The rows of a group lie close to one hidden flat surface of 9 dimensions, which passes through zero. Surfaces can cross.
Some rows, each with its group after it:
[ 10 -15 -24  -1  -8 -23  19  -9   5   6  15  -6 -14  11]  k126
[-33 -27  -2 -16  34   1   3  -4  28  -8   4   8 -34  25]  k508
[ -7  24 -13  -1 -12 -19 -24   6   5  12 -22   9  19   1]  k139
[ 19  10 -23  14  -2 -14   2   1 -31  22 -16 -23 -26   5]  k508
[  2  15 -18  -4 -25  -1   1  20  -3 -25  16   1  29   8]  k139
[ 18  12 -39  26  -2  -9  46   8  -8   2  27   7 -24   0]  k139
[-31  10   3 -18  37 -15  -5  -8   7  23  37  -6  -6 -16]  k139
[ 1 26  2  6  1 14  8  9  0 31 16 19 -5 -1]  k126
[  0   5  -3 -14   6   1 -26  21 -25  22 -16 -11 -37  26]  k990
[-25 -28  50 -22   1  -5  -8  -2  12   9 -20 -10   9 -16]  k990
[-26  18 -23  35  -6   2  28 -21  12   5 -10   2  10  -5]  k990
[ 21  -4  -8 -18 -26 -12  -2  30  -7 -22   4 -10  16   0]  k990
[ 17 -12  -4 -12 -17   4 -20 -25  -5  -3 -14 -30  18  -7]  k139
[-27   1 -30  19  12  -3  -4  -5 -14 -46 -30 -37   8   4]  k990
[ 28   4  21   8 -11  -4   9 -11  -5  42  27  32  -7   6]  k990
[ 22  29 -33  15 -34   3  -2 -13  10  17 -10   0  45  17]  k139
[  7   1 -34  -3 -10  15  -7 -24  11 -25  29  -3  14  10]  k508
[-29 -21  21  -2   0  -5   8 -17   5   3  -9 -19   5  -2]  k126
[  9   8 -11  32  22  14 -33 -47 -23 -21 -10  -3   5   8]  k990
[  4  -4 -32   3   8 -23  13 -14  14   1  10 -14   5   6]  k126
[ -1  26  31  29  37  -7 -12  15 -23 -47   6  19  36 -27]  k126
[ 10 -13   8   6 -16 -13  16  22 -19 -18  -9  -3 -12  -1]  k126
[ 38   5 -24  23 -33  -3   8  -3 -11   4 -21  19 -24  -3]  k139
[-25  17 -11  -8   3  20   0   9  13  19 -20 -23  14   4]  k126
[  2  -7  10   9  13   2   0 -11   4  15 -28  -1 -12   3]  k139
[-35  25  -1  -4  10 -21   0  23 -11   9  25   1   9  10]  k508
[-11   2 -37 -13  18  -2 -12   2  -3 -15  36   4 -30  26]  k508
[  2   5 -34  22  20 -27  -8 -10 -25 -20  -4   3 -46 -18]  k990
[ -8  -3   2   8   0   1  22  25  20  -8 -37   7  -5  -2]  k508
[  2   1  -1  11  18 -28  26 -13   6  38  23  17 -23  -4]  k126
[-12 -14  -1   1  -5   0  29 -13   9  -4  28  -1 -16 -30]  k508
[ 15  -8 -30   6  15 -35   9 -12  24   3 -25  -3 -11 -13]  k126
[-39   2  38  16  12  20   7  -2 -15  29   0  11 -21  21]  k990
[ -2  -5 -17 -21  20 -20   3  26 -25  -1  39 -20 -31  25]  k508
[  9 -31  19  22   3   0  13 -52   3  13   0   4 -14  -1]  k508
[ -2  32   4 -14   1  -2 -35  35 -17  -3   8  15  14   7]  k508
[-33 -13   8   0  -1   0  44  22  41  -9 -25  -6  19  -7]  k508
[ 22   8 -16   9  34  30 -15 -35  19 -12  23  13  12   7]  k990
[  0 -14   7   8 -17  -5  -2 -32   5   5 -34 -27  29  -8]  k139
[  0  28  -4 -13  31  19 -38   0  14   7  -2  22  -5 -12]  k126
[-22 -41  36 -11 -14   4  -7 -53   3  20  23   1  -5   8]  k126
[ 29   4 -16  -3  18  11 -14 -20  -2  21  -1 -29  15  20]  k139
[-16  19 -42 -14 -32 -31  -5  24  -4 -21   5  -9   5 -25]  k139
[ -5   9 -33  11   9   4   9  11 -14  -5 -13 -30  -7  31]  k990

New rows, each followed by its group:
[ 28   0  -7 -10  -7  13 -34 -34 -14  27 -17 -27  -7 -19]  k508
[ -9  22  -3 -12  -7 -20 -29   4  -5  18  15  28 -11 -17]  k139
[ 12   8   7  -7  -3  27 -34 -29  -1  10   4  -9  36  19]  k126
[-26 -17   9  -7  11 -12   5   9  -1 -33  25  17 -28 -16]  k126
[-17   3  19  -8  -3  26 -19 -11  -3  15 -20 -29  30  12]  k126
[  0  14  13  -3 -26   4   8   7   9  41  10  33  -6  -7]  k990
[ 14 -18   0  -8   2  -7  13   1  -3   7  -5 -36   9  16]  k508
[-15 -15  50  18  10  -4 -10 -26 -23  -7   7  20 -10 -14]  k990
[ -7  -6  31  23  24  10 -17 -40 -21  21  -8   0  -7  16]  k990
[-18  18 -18   4  -6  24 -22  -4   8 -34 -12   7  13 -12]  k990
[  9   2   1   9  22   6 -19 -11 -24  -3   7   3 -21  15]  k990
[ 33  -3 -22  -3 -17 -16   6   5  -8   2 -11 -32  21  19]  k990
[ 13  16 -19  -5 -26  36 -17 -13  17  -2  19  32   7   3]  k126
[ 13  13   6 -20 -30  10 -47  24 -25 -19  -7  15  -3  -4]  k990
[ -5 -10  17 -15 -11  -4 -11  -9 -13 -10  32   1  -1 -25]  k139
[ 12 -13  35  31  41   1  27   4 -16 -25  12  -2  26  38]  k139
[-26   1  -5   6  27   4  -9  -3  -7 -10  -8   0 -32  -6]  k990
[  1  19  -4  14  24 -13  -1 -22   6  27   1 -14  39  18]  k139
[ 22  22  17  13  28  -9 -13  27 -24 -16  -3  21  -2 -17]  k126
[ 22   1 -24 -11 -12 -18 -20  13  -7 -43   6   7  -5 -27]  k990
[ 13   9  -6  13   1  -5  19  13 -16 -13  43  19  -6   4]  k139
[-40  -5   2 -30  10 -25 -19  12   1 -10  -4 -20  -8 -30]  k139
[  2  -3  20  11   4 -16 -14 -41  -3  26 -12  -5  19 -12]  k139
[-26  24 -30   4 -15   5  -5  24 -12  -6 -19   0 -21   3]  k990
[-20  22  -1  -4  32  12 -17 -13  34  30 -25  16  -4 -24]  k126
[ 23 -11  12  14  -7 -13   8 -38 -31  29  18 -23  -6 -19]  k508
[ 10  -2 -17 -14 -52  -9 -24  21 -14 -34 -27   2  -2 -16]  k139
[-16 -15 -13  10  17 -33  36 -15  22   8  -8 -14 -11 -23]  k990
[-26  -2 -10 -12   2 -15  38  32  -1   4  13 -22 -29 -30]  k508
[ 31   2 -21  -3 -15 -16  11 -12  24  15   5   4  17 -15]  k990
[  7  -8 -12 -23   4   2 -41 -13  16 -29 -30 -23  22 -20]  k990
[ 30  17 -18  -5  21  27 -16   3   0  -9  39  28 -14  15]  k990
[ -5 -24  19   4  47  -6  22   0 -12  -8  20 -11 -36  -6]  k139
[ 50   0 -11   4  34 -36 -20  -7 -11  -3   0   4  -7  -1]  k126
[ 28   2  -1  12  41  -7   5  24 -25 -17  19   3 -18  27]  k139
[-18 -20 -16   0 -43  12  15 -14  29 -24 -15   5   4  -7]  k126
[-17   0   2 -15   3   3 -21  -8  18  11 -32 -19  22   4]  k139
[ 25 -18  26  -8 -26 -28  -2   9 -32  22 -12 -21   7  15]  k990
[ 32   5   7   0 -32  26 -16  -6  -7  22 -16   5   9  14]  k126
[  6 -10  -2 -34   9   7 -16  17   2 -24  40  -3   8  17]  k508
[ 32  -8  -4  -6 -14  50   5  13   4 -18  13   2   1  31]  k139
[  9  -1   9   0  13   3  13   1   9   6  38  34 -18  -6]  k990
[ 15  19 -39  15  11 -15  10   4  14 -24   1   6  18  -8]  k126
[-20  -2  10   3  10   3  -3  -5   3 -17   4  14 -10 -19]  k990
[ 29 -13   0   5  -2   5 -12 -32  -5  23 -38 -27   2   7]  k508
[-49   8  -4  -9 -11  -8   1  13  30   1 -32  -6  22  -8]  k139
[  1  -2 -32  10 -23  -7  41  -2  -1 -28  22 -36  27 -10]  k139
[  7 -11 -17  -9 -46   3  -5 -29   2   7 -10 -14  -7 -33]  k139
[-16   3   6   8  49  -8  25  -3   3  23  36   4 -24   0]  k139
[ -5  -7  11   3  16   6 -16  -5  19   0 -33  13  10  35]  k508
[ 16  20  -7 -22 -14  21 -41  18 -10  15  -5  13 -14  13]  k990
[  6  22 -11  25 -20  -3  -3  -8 -19   2  10  31 -13 -10]  k990
[ 11 -11  18  -7 -18  19 -23 -19 -15  -5   7 -11  23  18]  k126
